Each new row is followed by what is left after taking away its nearest point in the smallest flat space through zero that holds the last named rows.

Q_355 (5 x 13):
[[ 13 -15   4 -13  17  -1 -21  -7  -2   4  17 -10  -8]
 [  6  -3  -6   1  13   2 -25  -2  13  16  20  -7  -9]
 [ 26 -22 -17   5  -2  11   1  13   7 -15   3  22  13]
 [  9   5  16 -32  -8 -11 -24 -18  11 -11  -9  23  25]
 [ 22   1   3  20   5  -4 -16  12  27 -11 -33   3  -3]]
New rows:
[  7   5   4 -20  18  20  21  20   8 -12  14 -20  -3] -> [  3  16   6 -21  12  17  14  17  19 -10   7 -12   4]
[ 12  16 -16  -3 -11 -13   7  -8   7  -6  13  -4  -3] -> [ 15  13 -12  -3  -8 -14   8  -8   4 -10   8  -8  -6]
[ 14  -4  17 -13   5 -21 -16  10  -2  17   6  -3  17] -> [  7  -2   9   1  -1 -16   2  19  -6  17   3  -3  15]
[ -5 -19 -21 -16   9   4   0  20   5  11 -10   2  -4] -> [-12 -11 -13 -21   6  -1   0  15   4  11 -16   1  -3]

Q_812 (5 x 13):
[[ -9   9  21  13  -4  18 -11   3   3  26  -9  -5 -33]
 [ 11  -3  10  14 -15 -18 -19   3  -3   1  -4   4  -1]
 [-15  -6  25   9   6   8 -24  -9  34   2  -1   0   8]
 [  1 -17  22   0  24  13 -12   2 -10  13  -8  12 -32]
 [  9  -6   3  10   2   9 -27  16  17   0 -21 -10   1]]
New rows:
[ 16 -12   6   7   4 -15  -6 -30  12   0 -15   5  27] -> [ 13  -1  -1   4   4   0   8 -24   1  13 -19  -2   7]
[-12  12  14  24  -1  13  -7 -31 -10  -3   8   0   4] -> [  1   6  -2  19   5  15  -7 -18 -17 -11  -2  -4   7]
[-4 16  6  1 -1 -6  8 -6 29  3 15 -3  5] -> [11  6  1 -1  7 -8  5  5 12  2  6  1 -6]
[ 8 15  7  0  5 -6  0  9  5 -3  7  3 -2] -> [ 7 14  6 -2  8 -4  1  9  5 -3  7  3 -2]
[ -2 -21  14   0 -10 -10  -3  22   1  19  -1 -14  -3] -> [ -7 -20   8  -8  -5  -8   9  17   2  14   6 -13   5]

Q_87 (5 x 13):
[[-13   2 -19  -2  -2   4  -5 -10   0   6  -6  -1   2]
 [ -7 -17  18  -3  -1 -26 -13  -2  15 -21   8 -13  -2]
 [  0  15 -12 -20 -16   2   0  16  25 -20   3 -26   5]
 [-10   4  -2  -6 -16   9   3   6 -11  -4  -6  22 -10]
 [ -2 -12 -25   9 -24  12  -7   4  21 -10 -21 -14 -13]]
New rows:
[ -4  -6  15 -11 -11  -2   0   4   8  -3  10  14   5] -> [ 0 -6  3 -3 -6  4  0 -2 10  7  5  7  8]
[ -1 -14   1   8  -8   3  22  15  -9   1 -13   0   1] -> [ -9 -10  -1   0  -1  -5  18   8  -7   1  -6  -7   9]
[  2 -15 -21  -6 -10   9 -11   0  16  19  -5 -14 -13] -> [  3  -9   0 -14  -3   1  -6   4   4  17   8  -1 -10]

Q_227 (5 x 13):
[[-20  -9  12  20   3   2  -8   9   5   3  -9   7 -10]
 [  1   9  -2 -10  -9   6  14  -9  -5   0  11  12  21]
 [  3   7  -3  23  13   1   4  -3 -26  21  -7 -16 -24]
 [ 13  12  -3  26  -6  -9   1  -8 -25 -10 -14  11 -14]
 [-12   1   7   6  -7   9  16   6 -17  17  19   2   9]]
New rows:
[-15  -7 -11  -6  -2   4  16   0  19 -15  18 -17  -3] -> [-12   0 -12   8  -2   2  17  -7   9 -17   8 -10  -9]
[  8  32  11 -17  -4  38  19  18  -8 -14 -13  -3   1] -> [  4  24  15 -12  -2  35  10  26  -2 -16 -17  -7  -8]
[  7  -6  20  13  -7   1   9   6  -2  -5  24 -29 -14] -> [  4   3  17  10  -2   6   8 -13  10 -11   9 -13  -4]
[ -9   8 -33  -2  10  -7  -8  -9  11  19   8  -9   8] -> [-10   4 -27  10  -3 -14 -10   0   5   7   9   2   6]
[  1 -16  10  -5   5  -7   5   8   9 -10  -1 -16 -10] -> [ 0 -6  9 -1  3 -2 14 -4  1 -7 -3 -4 -2]

Q_642, 5 rows:
[[-16   1  -6 -27   5 -25 -12  12   6 -11   3  18   5]
 [ -6 -10  -4 -23  -2 -41  17 -22  12  35  14 -12  16]
 [ 17 -12  -5  -8  14 -24  20 -24  -3 -25   3  -5  -2]
 [-15  -5  23  -9   8 -15  -9 -17   5  19  11 -13  -5]
 [  0  -2  -1 -37  -4 -18  -8 -12   8 -11   9  12  18]]
New rows:
[-13  21  -1  21  34  -8  -5   9  16   0  27  -4  28] -> [-2 21 -2 21 29  1 -2  2 15 -7 26 -4 33]
[ -8  -3 -22 -31  28  -8   5  13 -11  -9  -3  -3  14] -> [ -4  -1  -8 -16  23  14   2   5 -13   4  -3 -15  10]
[  6  15  29   0   7  36  -5 -26 -38  10  20  -6  -4] -> [ -2  15  -1  -8  10   5   8  -2 -35   8  15   9   1]
[  2  -3 -13   5  -2 -30   1  10  10 -31 -11  18 -12] -> [  3  -1   3  10 -15 -10  -5  -4  13  -3  -5   4  -6]
[  7 -16 -21 -12 -12  13  -5 -20  -9  22  11  -4  -2] -> [ -1 -15 -20  -8   0   8 -11  -8 -13   7   7   2 -15]

Q_994, 5 rows:
[[  1  14   2  14  23  -5  -1   8 -16 -14 -10  10 -23]
 [ 14  12  -4   3  -2   2  18 -29 -14  -8   3   5   2]
 [-16  29  22  -1  11 -16  10  16   5  -4  -7   5  22]
 [-29 -12  32 -17 -10   8  24  -1 -35   3  -2 -10  20]
 [-11   6   8  17  -2  -5  41   9 -17  -5  -4   1  -4]]
New rows:
[ 10 -11  -7  -4  18  19 -21  -4  -1  -6 -20 -14  21] -> [  8  -7  -9   9  14  14   2   3   0  -7 -20 -13  19]
[ -1  21 -17   9  20   0  -8  17  12 -17   7   8 -10] -> [ -8   4 -10  -4   4  10   1   5   0 -10  12  -1   3]
[ -3  -7  15  15  -6   5  16 -20 -12 -11  21  18  20] -> [ -4 -12   9  17   2   3  -6  -2   2  -9  18  19   9]
[-11  -3  -8  -1 -12   2  10  -8   5   0   7   6  13] -> [-11  -1  -7   1  -1   1  -1  -2   0  -4   3   9   2]
[ 21 -18 -19   2   3  20   8  -2  17   4 -18  13  -7] -> [  8  -8   0  -6   9  16  10   2   8   2 -22  13   6]
[-16  -9   0 -17   5 -15   9   5  15  -5  18 -11 -10] -> [ -9  -3  -1 -17  10 -14   8  -6   8 -10  18  -7 -13]

Q_47:
[[  9 -34  20   9  15   4 -11  15 -15   0  -8  -5  21]
 [  9 -11  13  -8 -14   1 -16 -27  13 -18  -8   7 -20]
 [  9  -7  -9   9  -5  -4  -1 -14  -8   8  -3  -2  -1]
 [  5  -9  12  20  -5   3  12 -24  11  14  -5  28  10]
 [  8  38   2 -10  -8  -6  -5  18 -11 -26 -14  12 -14]]
New rows:
[ -4  -5  -5  10   5 -21   7 -19  16  17  18  -8  22] -> [  4   6   4   1   3 -23  -5  -6   7  -5   7  -5  14]
[  8  -1  15 -16  -4  19  11  15 -17   3  -4 -14   8] -> [  8   2  10 -14 -12  18  15  -2  -9   7  -2  -8   1]
[  7 -13  17  11  19  16  18  20   3 -11  22   1  -7] -> [ 15  -5   2  13   8  10  16   5  -3 -10  19   0 -19]
[-19  19  21 -14   8 -18  13  -9   7 -19  -8 -11  15] -> [-10   8  12  -5   6 -22  11 -19  -4 -10 -10 -16  17]
[  8   5 -20  19   8   8   3   1  20   6  21  -1  10] -> [ 16   3 -10  14   6   7  -9   4  15 -10  12   0   4]

Q_752, 5 rows:
[[-15  -3 -11  23  -4   5   5   3  -5  -4  11 -15  -1]
 [  2   9  -3  15  16   2  21  -4   1 -13 -20  14  14]
 [-27  -9   3   8 -14   5  -6   0  -7 -31  -4  -2 -14]
 [ -8 -22   4  15  -7   0  -2 -20   2  -5  -2  39 -28]
 [-11  20  -3  20   8   3 -18 -13  14  -3  -7  -2 -25]]
New rows:
[  7 -28  -1  22   0  -7  -4   5  -1  11   1 -22   3] -> [  9 -20   7  11   5  -8  -9   2   3   1 -15 -13   1]
[ -7  -2  26 -11  -1  14   5   4  -5  -3   7 -25 -11] -> [  0  -2  23  -1   8  13  14  -4  -1   3   3  -9 -10]
[ 4  3 -2  0 -1 25  9 -3  5  1  0  7 -6] -> [ 3  3 -1 -5 -4 25  6  0  4  0  2  1 -5]
